There are 4 nested groupings, the coarsest first. Each group lies inside one group of the grouping before and may be the whole of it. The rows also spread widely along 13 directions, which tell nothing about the answers.
In the rows, zero is written as 128.
Some rows, each with its group in each grouping after it:
[ 91 175 170 112 139 136 124 108 127 121 105 140 103 157 104 133 139  83
 118 117 148]
j395 j727 j141 j450
[130 141  67 144 103 181 122 183 147 100 136 174 119 154 132  89 137 102
 112  87  76]
j608 j778 j681 j42
[143 140 165 186 135 114  92 127  98 119 199  73 150 114 120 152 123 141
 104 199  85]
j608 j383 j262 j676
[226 128 166 101 112 113 159  76 154 144  84 149 166 136  92 129 122  97
 146  84 183]
j395 j727 j194 j69
[149 167 131  91 131 157  83  99 123  56 146 129 119  87 132 119 192 127
 147 133 154]
j608 j778 j681 j700
[ 96  93 135 147 150 177  83 148 118  98 124  98 119  80 142 131 140 157
 176 168 139]
j395 j748 j739 j801
[127 148 187 118 142 119 108  96 152 127 127  70 125  99 125 157  96 125
 166 183 149]
j395 j748 j124 j741
[165 129 163 143 126 160 127 116 141 150 122 148 165 117  89 138 174  88
  78 129 145]
j608 j459 j51 j529
[122 170 143 152 115 175 122 133 151 139 112  96 131 140 123 119 129 116
 157 144 141]
j608 j778 j652 j323
[141 152 166 138 114 166 157 114 139 118 122 149 173 102 113 113 170 109
 135 139 178]
j608 j383 j262 j301
[ 80  99 164 112 141 146 133 136 148 121 119 109 122  96 114 142 106 127
 171  63 163]
j608 j383 j949 j394
[151 170  95 144 125 136 134 112 132 143 130 101  97 150 140 124  94 157
 149 128 103]
j395 j953 j290 j186
[112  77 202 101 165 142  81 113 152 109 123  95 109  56 123 154 104 111
 171 127 144]
j395 j748 j739 j408
[136 108 142 161 145 137 111 132 123 152 152 111 120 120 118 147 107 133
 105 127  88]
j395 j953 j364 j922
[157 117 163 127 116 143 167 128 171 161  62 151 162 157  70 132 109  67
 114 149 151]
j395 j727 j141 j14
[114 120 121 148 149 133 115 122  92  88 135 130  97 111 154 113 115 160
 160 180 113]
j395 j953 j239 j232
[146 119 148  78 130 143 114 122 162 112  89 165 151 134  84 149 168  70
  89 137 171]
j395 j953 j364 j922
[140 159 121 125 128 174  96 113 132 134 106 158  99 155 173 105 147 119
 144 102 151]
j395 j727 j194 j69
[152 124 123  65 149 123  86  85 144  94 108  92  81 117 105 152 112 119
 145 104 141]
j608 j383 j262 j676
[121 163 144 147 114 193 124 145 161 115  82  63 104 125  90 103 104 103
 198 114 103]
j395 j727 j194 j69
[100 144 131 103 112 203 151 150 187 120  52 145 121 129 135  96 120  99
 192 109 175]
j395 j727 j194 j69
[134 155  76  99 112 144 148 139 200 152  92 117 100 165 134 136  63 116
 135 148 112]
j395 j748 j739 j408
[ 69 111 103 124 130 153  86 188 147 146 132 108 136 173 132 182 132 145
 104 115 150]
j395 j727 j141 j14
[154 132  99 106 128 124 188 100 145 115  86 111 134 107  82 141 107 154
 149 181 153]
j395 j748 j739 j801
[ 75  81 155 193 118 177 149 190 103  96 106 123 179 113  78 104 147 124
 173 111 149]
j608 j383 j262 j301
[121 115 171 217 130 180 143 141 119 169 151 112 148  95 142 104 114 141
 151 141 108]
j608 j383 j949 j394
[109 111 144 148 151 171 116 122 107 147 131 121 145  99 119 158 182 165
 113 132 175]
j395 j953 j364 j922
[153 192 175 168  98 139 154 130 145 134 152  70 168 127  80 134 123 112
 141 122 107]
j395 j727 j194 j69
[112  74 153  90 153 126 111 139 157 126 121 147 120 112  85 163 112  86
  87  83 122]
j608 j778 j681 j700
[124  96 153 142 144 149  67 131 145 168  99  82 126 146 132 162 109 126
 152 144 158]
j395 j748 j739 j408
[170 154 113 115 133 171 139  89 143 159 104 148 110 129 108 128 158 121
 100  85 141]
j395 j953 j364 j922
[104 132  92 108 138 191 105 127 127  98  59 152  85 144 142  99 157 128
 169 135 169]
j395 j953 j239 j232
[173 138 178 124 135 155 123  87 132  93 129 112 143  55 102 121 159 118
 157 162 144]
j395 j748 j739 j801
[125 128 143 174 147 136 166 100  74 132 134 123 131 102  91 125 147 165
 132 111 138]
j608 j778 j681 j42

New rows, each followed by its group in each grouping:
[159 127 150 115 138 109 142  96 127 114  91 147 114 140 109 121  98 101
 134 162 130]
j395 j727 j194 j69
[127 153 105 151 115 219 106 157 126  89 125 147 136 108 126  93 204 122
 135 133 125]
j395 j953 j364 j922
[ 87  96 166 143 144 150  92 163 124 101 126 118 139 112 117 140 134 115
 143 157 133]
j395 j953 j290 j186
[165 149 184 146 122 139 104  97  98 120 149 175 191 132 111 130 226  90
  78 137 191]
j608 j383 j949 j394
[146 183  81  33 115 156 106  99 211 128  25 104  64 194 121 132  91  85
 174 112 171]
j395 j953 j239 j232
[136  98 120 117 133 187  96 158 175 114 102 123  98 111 112 118 108  91
 139 121  84]
j395 j953 j239 j232
[125 103 128  77 134 137 128 131 141  77  85 146 145 119  75 148 163 107
 126 143 178]
j395 j953 j239 j232
[114 137 131 162 145 168 143 126 121 137 103  90 106 114  81 129 122 136
 132 163  99]
j395 j953 j290 j186
[136 161 137 151 116 169 131 129 132 116 160 120 125 108 111 108 146 114
 130  70 100]
j608 j383 j949 j394
[103 183 111 152 101 158 124 161 138 132 182 172 135 166 166 109 149 107
  95  59 112]
j608 j383 j949 j394
[109 133 158 145 124 177 142 138 129 114  68 156 137 138 117  94 143  97
 170 131 168]
j395 j727 j194 j69
[151 180 140 172 109 115 142 118  97  96 209 120 167 107 143 121 152 158
 125 157 118]
j608 j383 j949 j394
[145 204 115 105 134 158 118  62 139 145 123 121  73 136 164 116 136 136
 141 110 153]
j608 j383 j949 j394
[134 136 105 110 121 178  85 140 186 125  75 105  94 145 163 112  86 110
 189 167 132]
j395 j748 j124 j741
[162 151  79 135 111 136 160 125 126 130 119 170 134 164 128 113 134 136
 112 110 129]
j395 j953 j364 j922
[ 72 163 159 142 139 163 105 118 112 108 123  88 102 118 129 121 142 132
 177 112 156]
j608 j383 j949 j394
[157 151 114 163 111 157 175 129 150 157  82 101 145 149  74 122 107 120
 129 180 114]
j395 j953 j364 j922
[149 145  93 170 124 183 162 111 104 139 134 131 120 107 119 100 157 170
 138  86 125]
j608 j383 j949 j394
[193  81 162 142 150 172 156  91 144 158  99 131 131  63  78 128 128 119
 116 145 115]
j395 j953 j239 j232
[164 145 178  70 107 151  74 127 208 106 127  91 164 100 120 158 141  82
 163 108 176]
j395 j748 j124 j741
[127 132 186 151 131 160  81 130 141 130 156 100 147  91 157 138 140 124
 152 141 148]
j608 j459 j51 j529
[143 143 158 203 106 174 115 157 111 141 187 133 188 112 152 117 176 147
 135  90 135]
j395 j953 j364 j922
[164 135  87 183 117 134 159 133 109 116 119 109 123 138 104 101  90 153
 155 175  75]
j395 j748 j124 j741
[132 124 105 133 128 132 191 104 123 146  94 169 136 139 134 115 116 153
 140 132 180]
j608 j383 j949 j394
[126  84  96 147 130 219 125 168 148 122  60 145 117 124  93  98 145 109
 144 132 116]
j395 j953 j239 j232
[121 179 139  81 105 150 163 131 179  84 115 104 145 106  73 139 142 103
 150 106 151]
j395 j953 j239 j232
[146 131 134 148 129 162 162 115 128 118  97 158 111 113  97  88 119 101
 145 104 104]
j395 j748 j124 j741
[108 150 162 110 111 191 119 149 210 125  58  74 123 133  88 116  90  58
 184 144 139]
j608 j383 j262 j676
[132 157  95 132 112 164 154 121 146 128  75 119 120 153 125 102 117 134
 176 146 161]
j608 j383 j949 j394
[118 145 115 127 102 192 143 184 183 109 108 170 127 145 103  97 125  62
 114 107  84]
j395 j727 j141 j450
[ 98  86  98  99 143 128 153 135 115 105  94 154 130 126 135 146 127 180
 158 108 197]
j395 j727 j194 j69
[162 154 141 133 137 136 127  71 105 133  99 124 121 132 112 126 152 137
 149 124 172]
j395 j748 j124 j741
[184 148 154 131 135 158 141  69 108 128  84 153 139 118  84 113 187 107
 121 138 172]
j395 j953 j364 j922
[127 179 123 123 120 172 122 128 177 155 130 109 116 135 119 141 129 107
 106 123 113]
j395 j748 j124 j741
[125  84 128 156 125 184 142 161 129 132  93 139 175 112  93 130 167 139
 140 125 170]
j395 j953 j364 j922
[174 142  72  90 102 177 144 134 180 102  81 155 137 127 113 109 147 112
 144 132 150]
j395 j748 j739 j801
[128 132 117 136 125 216 113 145 160 125 102 146 115 105 133 100 155 106
 143 121 123]
j395 j748 j739 j408
[ 94 148 169 182 149 150 108 116  74  95 153 137  89 115 144  85 127 114
 150 122  92]
j608 j383 j262 j676
[128 116 146 123 150 159 110 113 125  90 139 110 114  69 106 129 148 127
 130 166 117]
j608 j383 j949 j394
[120 138 179 132 149  77 161  76 101 135 143 129 110 126 108 137  86 121
 130  89 134]
j608 j383 j949 j394
[107 113 160 144 150 182 132 123 131 119 111 120 119  69 130 118 135 140
 162 167 141]
j395 j953 j364 j922
[117 116 146 117 150  56 102 102  75  77 119 133 110 162 110 144 105 123
 147 132 147]
j395 j748 j124 j741
[148 141  97 170 133 142 125 113  92 170 165 141 112 155 157 133 137 179
 110  50 121]
j395 j953 j239 j232
[174  59 151 124 142 146 110 129 117  81 178 157 156  48 112 131 161 132
 114  76 121]
j608 j383 j262 j676
[161 140  91 125 113 186 147 122 134  95  90 176 119 115 135  74 155 125
 174  88 146]
j395 j748 j739 j801
[186  87 102 148 118 158 110 144 141 144 112 153 150 139 126 121 130 124
 128 105 128]
j395 j748 j739 j801
[101 184 117 146 114 125 140 126  97 109 122 128 140 170 114 127 160 136
 133 116 167]
j608 j459 j51 j529
[125 127  85 100 113 186 113 163 189 134  88 132 119 150 105 135 131  97
 124  85 130]
j395 j748 j739 j408
[ 97 156 151 184 116 164 146 147  99 106 143 150 145 120 159  85 144 142
 182 104 142]
j395 j953 j364 j922
[ 94 129 106 120 109 159 174 177 183 124 127 181 151 133 135 118 110  97
  96 166 123]
j608 j383 j949 j394
[ 56 165 185 118 113 118 185 168 183 125 144 116 164 127  94 161  88  92
 119 148 133]
j395 j727 j141 j450
[126 168 127 138 116 125 170 116 102  85 103 145 143 141  97 105 147 126
 154 148 155]
j395 j953 j364 j922
[ 83 151 193 146 140 160  82 133 133 143 141 112 108 133 117 132 134  81
 129  48 121]
j608 j778 j681 j700
[165 147 171 132 121 127 111 119 131 107 207 123 151  82 145 141 140 138
 131  84 116]
j395 j727 j141 j14
[157 127 163 139 115 166 102 141 154 115 182 146 172  73 190 122 152 140
 154 128 151]
j395 j953 j364 j922
[146 163 115 154 135 195 137 127 120  91 125 152 102  99  95  90 169  98
  84 211  56]
j395 j727 j194 j69
[184 109 135 110 115 141 151 127 173 107 120 173 154 106 113 111 112  80
 105 174 115]
j608 j383 j262 j301
[126 126  58 160 138 162 130 129  75 117  71 127  85 182  73 110 150 148
 127 104 110]
j395 j953 j239 j232
[ 40 135 182 198 126 170 104 189 110 104 116  79 147 136 109 117 128 112
 184 169 127]
j395 j953 j364 j922
[170 155  96 138 122 184 173  93 139 177  28 107 122 168  60 125 145 131
 132 138 165]
j395 j727 j194 j69
[ 70 123 119  97 130 177 102 163 169 145 107 135 136 154 106 166 166 100
  85  94 175]
j608 j383 j949 j394
[166 133 192 122 127 156  88 116 157 105 114 107 118 106 109 113 112  70
 168 123 110]
j395 j727 j141 j14
[104 146 143 182 137 178 110 135 107 158 112  97 114 149 122 126 138 140
 143 115 127]
j395 j727 j194 j69
[136 168 104  54 105 147 128 129 214 121  95 129 124 156 112 145 117  76
 115 125 156]
j608 j383 j949 j394
[137 139 163 150 127  99 127 131 131 128 178 104 128 123 149 141  70 137
 144 117  92]
j395 j727 j194 j69
[127 113  90 150 125 159 127 135  88  84 133 154 134 116 160  98 157 179
 173 108 163]
j608 j383 j262 j301
[ 98 131 119 151 136 149 133 138 118 136 104 123 110 149  99 129 119 122
 129 116 119]
j395 j748 j739 j801
[164 121 156 165 131 196  23 140 157 176 203 131 125 111 223 130 142 118
 100 104 100]
j608 j383 j262 j301
[117 129 149 138 116 198 136 167 176 108 127 133 136  82 146 100 117 111
 169 137 112]
j395 j727 j194 j69
[167 115 176 154 133 177  99 127 167 172 122  76 141 102 107 150 116 112
 127 156 111]
j395 j727 j194 j69
[121 132 130 146 128 164 165 127 117 129 109 126 148 113 102 130 154 157
 143 119 164]
j395 j727 j194 j69
[ 85 125 184 190 153 149  92 123  91 150 119  72 114 131 106 140 124 132
 160 129 131]
j395 j748 j739 j408
[218 102  81 104 132 135 131 104 157 134 122 123 113 108 134 141  95 160
 123 156 106]
j395 j727 j194 j69
[206 140 114 118 115 173  71 123 171 142 170 184 127 123 187 115 152  97
  89  89 104]
j395 j748 j124 j741
[102  94 159 128 144 105  94 145 115  82 119 131 111 140 122 124  88  97
 157 140 119]
j608 j778 j652 j323
[ 58 127 178 111 135 173 106 169 191 147  93 130 128 141 115 148 114  58
 114 144 143]
j395 j953 j364 j922
[173 106 157 124 118 113 142 125 138  88 151 143 172  82 138 124 118 137
 166 145 148]
j395 j953 j364 j922
[110 155 137 134 105 136 122 176 161  84 217 156 143 106 164 115 113 100
 109 110  72]
j608 j383 j949 j394
[132 113 146 129 134 160  96 123 151 143  87  89 115 138 105 133 110 105
 160 115 145]
j608 j383 j949 j394
[104 162 103 129 110 146 122 158 136 103 178 147 135 131 153 129 145 139
 126  63 124]
j395 j748 j739 j801
[140 110 137 181 156 111  90 107  81 170 114  91 115 175  87 161 118 134
  93 166 110]
j395 j748 j124 j741
[116 145 129 149 118 117 133 144 109 124 151  89 167 149 103 168 144 171
 137 115 164]
j395 j727 j141 j450
[149 114 137 145 130 156 122 125 158 170 121  96 129 127 107 144 104 120
 123 116 120]
j608 j383 j949 j394
[103 146 125 176 114 156  90 165 118 119 130  81 136 162 140 122 121 143
 179 137 134]
j608 j778 j652 j323
[143 190 122 134 122 144 156 104 132 113 107 140 104 145 130  99 116 113
 134 186 111]
j395 j727 j194 j69
[147 107 146 148 133 161 167 125 134 134 108 128 145  92  96 126 126 138
 138 140 132]
j395 j727 j194 j69
[159 211 179 160 101 150  98 114 143 117 158  75 144 127 110 116 142  89
 155 122 106]
j395 j748 j739 j801
[ 93 119 107 140 127 194 117 167 161 103  81 156  78 138 151  67  87  81
 170 148  87]
j608 j383 j949 j394
[161 146  98 118 114 113 135 123 138 127 111 144 120 177 124 124 101 117
 133  95 126]
j395 j953 j364 j922
[ 81 132  54 143 126 157 159 157 128 132  78 128  90 174 118 117  94 155
 156 115 123]
j395 j748 j739 j408
[ 96 139 151 125 147 178  92 115 122  95 110 139  88 107 147  98 148 105
 160 137 142]
j608 j383 j949 j394
